The rows come from 4 hidden closed curves, with some noise, and rows from the same curve form a group. Each curve winds through 8 dimensions. The rows are also pushed far along 5 directions, which tell nothing about the answers.
(in the rows, 128 means zero)
Known rows, each followed by its group:
[166 142 139 148 121 169 150 164 136  87 126 114 109 108 128 124 138 160
 145 158 134 155 124 111 129] -> j_836
[117  99 124  63 141 145 135 152 107 189 150  94 135 159 108  94 120 110
 124 148 151  98 137 149 113] -> j_762
[122 127 149 130 109 106 124 114  85 138  94 100  99  82 131 108 159 146
 127 118 158  78 112  90 131] -> j_690
[155 123 119 123 103 143 141 138 141 110 103 132 146 144 123 135 113 147
 127 169 122 166 155 152 115] -> j_957
[119 158 107 118 127 161 125 111 118 145 179 140 159 143 154 135 118  95
 122 127 108 135 101 137 149] -> j_836
[129 132 145 143 150 130 108 123 154  83 127 156 129 121 138 148 119 138
 129 120  99 170 101 130 130] -> j_762
[170 140  98 121  86 182 165 160 170  87 116 115 175 149 118 128  97 155
 143 180 117 164 187 182 120] -> j_957
[151 116 127 128 109 128 129 139 129 177 121 118 132 129 128 126 121 127
 105 163 125 112 137 111 123] -> j_762
[104  98 154 105 172 126 111 136 121 119 111 136 102 120 111 111 135 135
 139 110 129 138 112 138 113] -> j_836
[119 129 147 164 152 140 121 131 112  62 109 150 107 121 136 134 154 171
 155  97 119 155  96 134 132] -> j_690
[127 110 102 139 152 132 123 123 197 101 167 180 133 194 113 182  93 111
 125 143 101 188 142 157 119] -> j_762
[180 122  98 140  64 128 147 123 131 161  81 132 140 126 108 143 120 159
 112 179 117 107 185 105 126] -> j_957
[128 104 118 119 147 117 130 135 138 142 128 145 112 156 102 136 130 129
 132 140 135 140 158 128 110] -> j_762
[102 135 144  87 151 161 137 150  99 144 170  82 118 102 144  82 152 107
 135 119 165 105 105 136 137] -> j_690
[135 173 139 154  96  77  97  71  64 143  90 144 133  94 150 142 143 142
 116  92 105  92  92  62 143] -> j_957
[128 155 131 127  98 128 117 110  81 117 100 130 144 109 149 120 141 153
 122 119 121 133 124 125 150] -> j_957
[158 112 141 128 128 171 144 180 129 105 105 111 112 105 122 103 144 160
 133 167 143 161 151 141 122] -> j_690
[172 112 128 171  85  93 142 128 133  88  79 118  98 139 100 166 121 152
 120 161 150 135 141 118 112] -> j_762
[150 115  99 133  82 156 149 134 129 150 109 127 134 155 118 134 126 159
 123 176 132 116 171 131 129] -> j_762
[123 163 113 116 133 154 136 118 143 103 155 145 166 117 151 124 127 109
 140 129 119 166 146 159 133] -> j_762
[111 128 161 126 154 102 116 123  98 181 116 111  97  84 130  89 160 138
 146  99 138  52 100  65 108] -> j_957
[120 131 104 114 149  95 121  92 169 107 160 174 144 178 111 174  98  85
 130 125 113 176 142 152 112] -> j_762
[125  91 174 125 187 117 119 171 138 150 127 111  80 102 113  98 149 135
 133 124 140 110 103  95 101] -> j_762
[ 81 109 133  85 182 130 104 134 117 194 202 125 125 145 141 112 132  74
 105  99 133 110  93 126 149] -> j_957
[136  93 138 105 128  66 116 128 140 161 101 130 113 139 102 132 125 136
 108 144 133 121 154 105 105] -> j_762
[156 106 129 137 110 154 154 153 163  83 117 107 121 137 114 136 111 130
 133 173 149 156 131 163 108] -> j_957
[110  89 119  83 105 125 130 131 132 233 151  95 142 145 145 101 122  94
  84 170 157  82 143 129 130] -> j_690
[172  90 135 182 105 130 150 169 176  78  92 121  95 139 108 152 125 185
 132 170 134 145 144 124 110] -> j_690
[153 105 136 153  91 112 135 135 164  70  88 128 106 138 118 159 115 160
 116 164 145 165 146 135 124] -> j_836
[108 140 138 129 143 161 127 145 104 127 152 110 127 106 155 100 151 122
 130 114 144 128 114 140 148] -> j_762
[131  93 133 117 141 120 124 150 146 105 128 128 117 160 117 140 118 123
 114 145 142 176 132 161 121] -> j_690
[142 106 119 139 130  96 137 121 144 119 105 140 107 134  91 148 126 120
 130 134 141 127 161 129 107] -> j_957
[ 97 160  98 131 145 114 107  81 158 168 192 169 179 163 156 158  95  64
 115  96  91 123 118 138 142] -> j_957
[149 202  95 137  76 142 145 104 126  99 146 119 200 131 151 141 102 113
 134 123 109 134 149 155 148] -> j_957
[101 123 132 116 172  83 102 115 127 159 166 149 123 155 132 141 126  79
 112  98 127 142 114 122 125] -> j_957
[136  74 137 118 147 130 134 142 153 147 112 132  91 138  89 129 121 141
 135 156 134 111 129 118  97] -> j_957
[160 128 103 127  72 130 148 130 165 141 111 133 144 148 127 146 112 149
 111 183 137 144 194 118 133] -> j_836
[126 140 131 155 131  94 115  97 140  83 122 147 120 136 115 166 115 128
 137  96 115 129 108 118 125] -> j_836
[149 118 106 169  91 108 141 119 167 149 115 134 131 138 124 153 119 135
 118 153 125  96 164 108 122] -> j_690
[104 151 133 104 109 193 136 153 100 149 136  78 164  73 164  64 148 151
 131 110 132  77 135 152 168] -> j_957
[147 135  94 155 100 137 135  99 142 108 132 159 149 163 121 176 104 115
 121 149 102 149 125 149 127] -> j_836
[131 136 110  94  96  79 126 102 139 217 140 116 170 125 144 116 119  88
  95 149 130  85 169 109 120] -> j_762
[158 113 139  99 121 125 152 180 136 147 122  72 124 116 104  93 128 137
 130 154 156 102 161 124 107] -> j_690
[119 170 108 107 109 153 142 113 124 123 143 113 178 113 140 109 119 111
 142 115 130 110 155 160 140] -> j_690
[135 120 108  99 127 146 154 158 129 177 159 100 132 145 120 101 139 119
 128 154 151 107 165 130 119] -> j_836
[101 104 156  79 182 168 134 168 123 178 172  90 122 113 141  65 142  97
 141 133 154  99  94 143 106] -> j_690
[119 154 101 141 100 156 147 115 165 104 148 133 154 140 145 140 116 128
 137 134 132 135 160 152 144] -> j_836
[149 105 130 124 124 122 123 127 156 135 113 142 127 140 110 149 102 121
 115 159 115 143 132 129 113] -> j_690
[145  64 138 147 117  67 130 134 170 134  96 125  85 147 101 155 119 117
 101 167 163 134 150 120  97] -> j_836
[153  68  94 151 111 110 150 142 184 162 119 137 120 181  95 159 106 119
 110 184 131 123 178 146  95] -> j_836
[134 134 136  94  97 153 143 136  85 158 101  84 138  96 129  82 142 153
 137 143 148  76 134 125 124] -> j_762
[128  97 146 153 128 101 120 121 114 122  76 142  98 127 120 128 150 170
 138 126 131 111 118 111 106] -> j_690
[144 135 113 137  96 144 143 140 141  68 126 125 132 155 128 149 124 164
 129 148 131 172 150 152 141] -> j_762
[128 209  86 116  74 139 138 100 111 166 163 107 216 111 167 114 115 100
 115 109 110  89 171 139 170] -> j_690
[129 155 107 141  75 126 137 111 131 146 132 110 166 116 165 125 124 114
 102 139 140 111 160 138 156] -> j_836
[102 120 128 162 120  74  95  66 111 142 110 173  98 132 139 168 140 126
 105 105 124 113 103  85 143] -> j_836
[154 134 105 122  79 104 147 131 144 164 118 100 153 133 118 127 115 126
 108 152 139  92 189 121 128] -> j_690
[154 100 137 147 132 109 134 150 172 128 114 127 110 145 105 142 112 144
 130 152 125 128 143 114  99] -> j_957
[145 127 116 120 114 137 141 144 168 134 134 134 135 144 126 136 115 128
 121 165 139 157 175 129 128] -> j_836
[130 157 140 140 107  89 119 100  91 139  86 119 129  79 132 115 145 139
 131  97 131  83 133  90 131] -> j_836

New rows, each followed by its group:
[127 110 125 111 143 119 122 116 121 122 127 140 120 165  99 150 109 109
 129 135 131 144 119 146 111] -> j_762
[104 133 123 144 125 115 104  77 110 134 111 163 122 112 124 146 133 128
 127  92 108  95 111 110 146] -> j_957
[116  90 111 114 140 123 125 116 134 152 140 150 110 154 111 146 126  96
 111 144 141 141 138 144 125] -> j_957
[104 120 100  96 161 120 123 114 137 184 177 155 140 177 116 136 118  75
 125 127 129 129 151 140 119] -> j_762
[163 132 116 148 112 145 138 135 131 102 136 131 127 128 116 155 119 113
 114 151 126 159 130 137 142] -> j_957
[115 131 115 116 113 110 121  76 138 163 113 154 143 128 129 138 115 106
 127 132 125 100 140 115 117] -> j_836
[133 111 132 124 135 137 137 159 155 137 146 107 121 138 117 120 122 138
 131 136 132 110 135 128 125] -> j_957
[121 119 142 143 144  92 106 109 105 123  84 158  95 106 114 132 154 157
 134 106 122 125 130  92 121] -> j_762
[120 147 164 134 173 110  96 115  96  97 138 147 106 122 139 141 135 124
 138  93 108 158  50  96 123] -> j_957
[145  73 130  98 130  86 124 134 126 196  97 125 101 137  80 124 127 127
 108 155 139  90 158  99 103] -> j_957
[114 139 145  93 164 191 133 161 112 144 186  95 139 107 155  85 138  94
 134 129 138 133  84 149 138] -> j_957
[119 114 149 159 136 113 124 134 107  95  94 127  86 110 123 122 166 185
 151 101 142 107 117 103 126] -> j_690
[112  99 168  64 191 127 133 174 125 136 147  93  95 112 105  74 152 134
 154 125 157 118 115 123  94] -> j_762
[136 129 136 143 114 119 138 136 119 103 124 104 125 132 135 125 136 149
 137 123 140 113 113 128 122] -> j_690
[144 104 124 127 154 111 140 146 142 114 132 131  99 143  91 141 129 110
 132 138 147 153 149 133 106] -> j_957
[122 137 107 108  83 174 165 154 144 181 147  77 152 114 154  79 143 147
 129 161 161  71 183 127 141] -> j_836
[111 143 131  83 155 130 118 127 108 180 186 118 148 148 148 112 121  79
 119 127 126 125  93 124 126] -> j_957
[136 145 134 151 117  95 114 115 116 149 106 138 132 111 139 132 137 142
 121 115 113 107 130  89 129] -> j_957
[140 139 141 147 104 108 132 121 113 121  60 115 111  66 114 108 151 180
 146 109 134  73 160  91 125] -> j_690
[130 101 124 100 135  69 113 117 155 165 132 146 132 160 112 148 110 102
 102 144 124 140 154 122 110] -> j_762
[129  74 141 133 154 134 140 165 151 106 119 130  94 160 107 126 139 154
 143 150 147 153 129 150  95] -> j_690
[121 165  89 140  80 120 126  78 132 109 141 152 169 155 153 165 117 126
 117 123 112 141 149 142 158] -> j_762
[146 147 133 111 139 137 133 159 142  91 149 116 145 122 134 122 124 131
 129 135 120 181 138 145 131] -> j_762
[121  93 141 148 152 104 115 138 116 155 114 132  93 118 118 122 148 134
 120 119 127 106 116 106 118] -> j_836
[117 100 127 133  97  99 120 114 116 156  75 123 117 127 117 125 134 164
 116 128 138  79 156 117 127] -> j_762
[167 103 125 157 119 156 149 149 165  71  96 142 103 137  91 157 115 166
 147 166 119 158 141 136 109] -> j_957
[130 152 163 141 119 123 110 110  49  93  61 116 104  71 124 110 159 184
 152  88 124  93  89  92 136] -> j_762
[130  91 146 118 176 121 138 182 160  84 150 110  92 160 101 127 128 126
 138 134 157 179 131 157 101] -> j_957
[118 173 136 134 142 125 114 101  74 135 127 131 136  86 143 113 150 114
 142  85 123 103 104 105 137] -> j_762
[124 111 154 110 144 114 111 128 110 143  93 130 116 113 123 109 135 148
 132 127 125 125 115 114 111] -> j_957
[108 123 116 129 126 125 105  90 112 154 122 163 131 143 137 146 129 121
 115 123 114 126 121 124 138] -> j_762
[160 125 111 160  81  87 132 110 110 136  81 137 111 130 112 155 140 153
 114 147 130 117 159  95 125] -> j_836
[109 152 123 102 146 152 118 113  97 119 152 132 148 142 130 127 120 106
 139 107 121 137 103 155 137] -> j_762
[128 151 119 136 156 151 117 117 150 111 162 155 155 123 132 148 101  81
 128 109  97 155 111 155 140] -> j_957
[112 148 141 130 126 112 115 115  71 147 126 104 120 104 139 112 151 129
 125  92 141  78 100 102 142] -> j_762
[159 139 119 139  94 165 143 134 127 131 101 127 140 107 123 122 129 166
 139 153 111 107 148 114 131] -> j_957
[144 133 153 147 156 154 121 150 163  39 132 148 121 120 129 149 118 147
 141 130 105 206  97 148 126] -> j_762
[135 123 157 143 195 153 140 172 152  59 158 123  86 129 109 128 136 134
 171 119 136 174  88 131 101] -> j_957
[121 116 100 101  89 109 127 111 142 178 146 122 164 165 144 138 107  95
  87 160 138 125 161 152 137] -> j_762
[112 133 146 109 171 139 101 121 131 131 155 149 135 124 133 132 112  97
 125 109 104 149  86 134 134] -> j_690
[130 133 141 122 142 105 126 120 135  88 113 140 115 116 113 132 135 142
 148 119 127 146 129 120 109] -> j_762
[135 172 126 155 121 142 123 110 123  64 110 158 144  99 147 140 143 150
 146 109 105 173 138 135 143] -> j_762
[159 138 137 125 106 171 159 167 131 137 123  91 122  93 132  93 145 161
 144 165 149 108 147 104 125] -> j_836
[ 87 143 113 107 137 170 126 115 100 130 168 128 147 137 154 113 142 116
 135 109 130 128 111 158 152] -> j_836
[157 142 137 149 118 165 148 173 142 113 122 103 133  95 136 105 138 162
 139 146 127 127 149 123 129] -> j_762
[138  69 138 100 149 104 124 157 147 185 134 119  99 172  90 134 109 122
 108 161 134 113 127 110 100] -> j_762
[126  73 149  87 162 100 129 151 117 140 112 109  89 141  84 111 132 123
 132 140 154 121 122 135  88] -> j_836
[104 138 121 139 110 145 126 105 120 154 125 131 134 102 152 113 145 129
 125 120 134  91 135 122 148] -> j_690
[140 111 110 162 111 116 130 127 134 144 115 139 124 137 125 145 132 132
 111 142 121 122 148 128 126] -> j_836
[142 123 122 141  95 112 134 113 129  95 105 121 130 129 122 149 120 121
 117 144 144 139 136 148 126] -> j_957
[121  57 158 114 132  73 132 152 123 189  80  77  75 104  99  89 152 139
 116 144 179  51 138 101  87] -> j_836
[139 102 133 165 152 103 115 131 161  76 133 155  92 153 100 179 114 132
 123 119 118 166 110 126 127] -> j_957
[142 114 130 102 123 149 139 157 129 128 119 117 137 141 125 111 123 141
 128 166 134 158 144 152 115] -> j_957
[144 168 114 189  96 125 138 109 124  48 117 140 122 122 135 165 140 158
 143 108 125 147 127 121 146] -> j_957
[171 103 121 124  93 136 163 164 162 118  83 110 120 121 107 115 135 169
 132 194 151 143 197 136  96] -> j_762
[108 112 144  96 166 134 114 116 135 117 141 150 114 139 123 133 117 101
 133 129 135 166  98 142 117] -> j_836
[170 118 134 142  82 107 130 132  95 133  50 112 118 109 105 127 134 174
 117 152 132 109 157 107 120] -> j_762
[105 127 130 121 132 118 134 132 142 133 138 111 137 137 142 112 129 126
 135 120 144 113 136 142 119] -> j_957
[138 143 126 139  97  72 108  93 115 120  81 149 136 117 121 150 129 162
 118 112 106 119 153  97 134] -> j_762
[133 127 127 125  86 106 138 117 131 170 106 112 131  94 150 106 153 146
 112 157 146  89 157  95 125] -> j_762
[123 120 118  99 125 138 130 119 137 151 149 135 138 149 139 131 117  90
 111 161 144 159 135 148 127] -> j_836
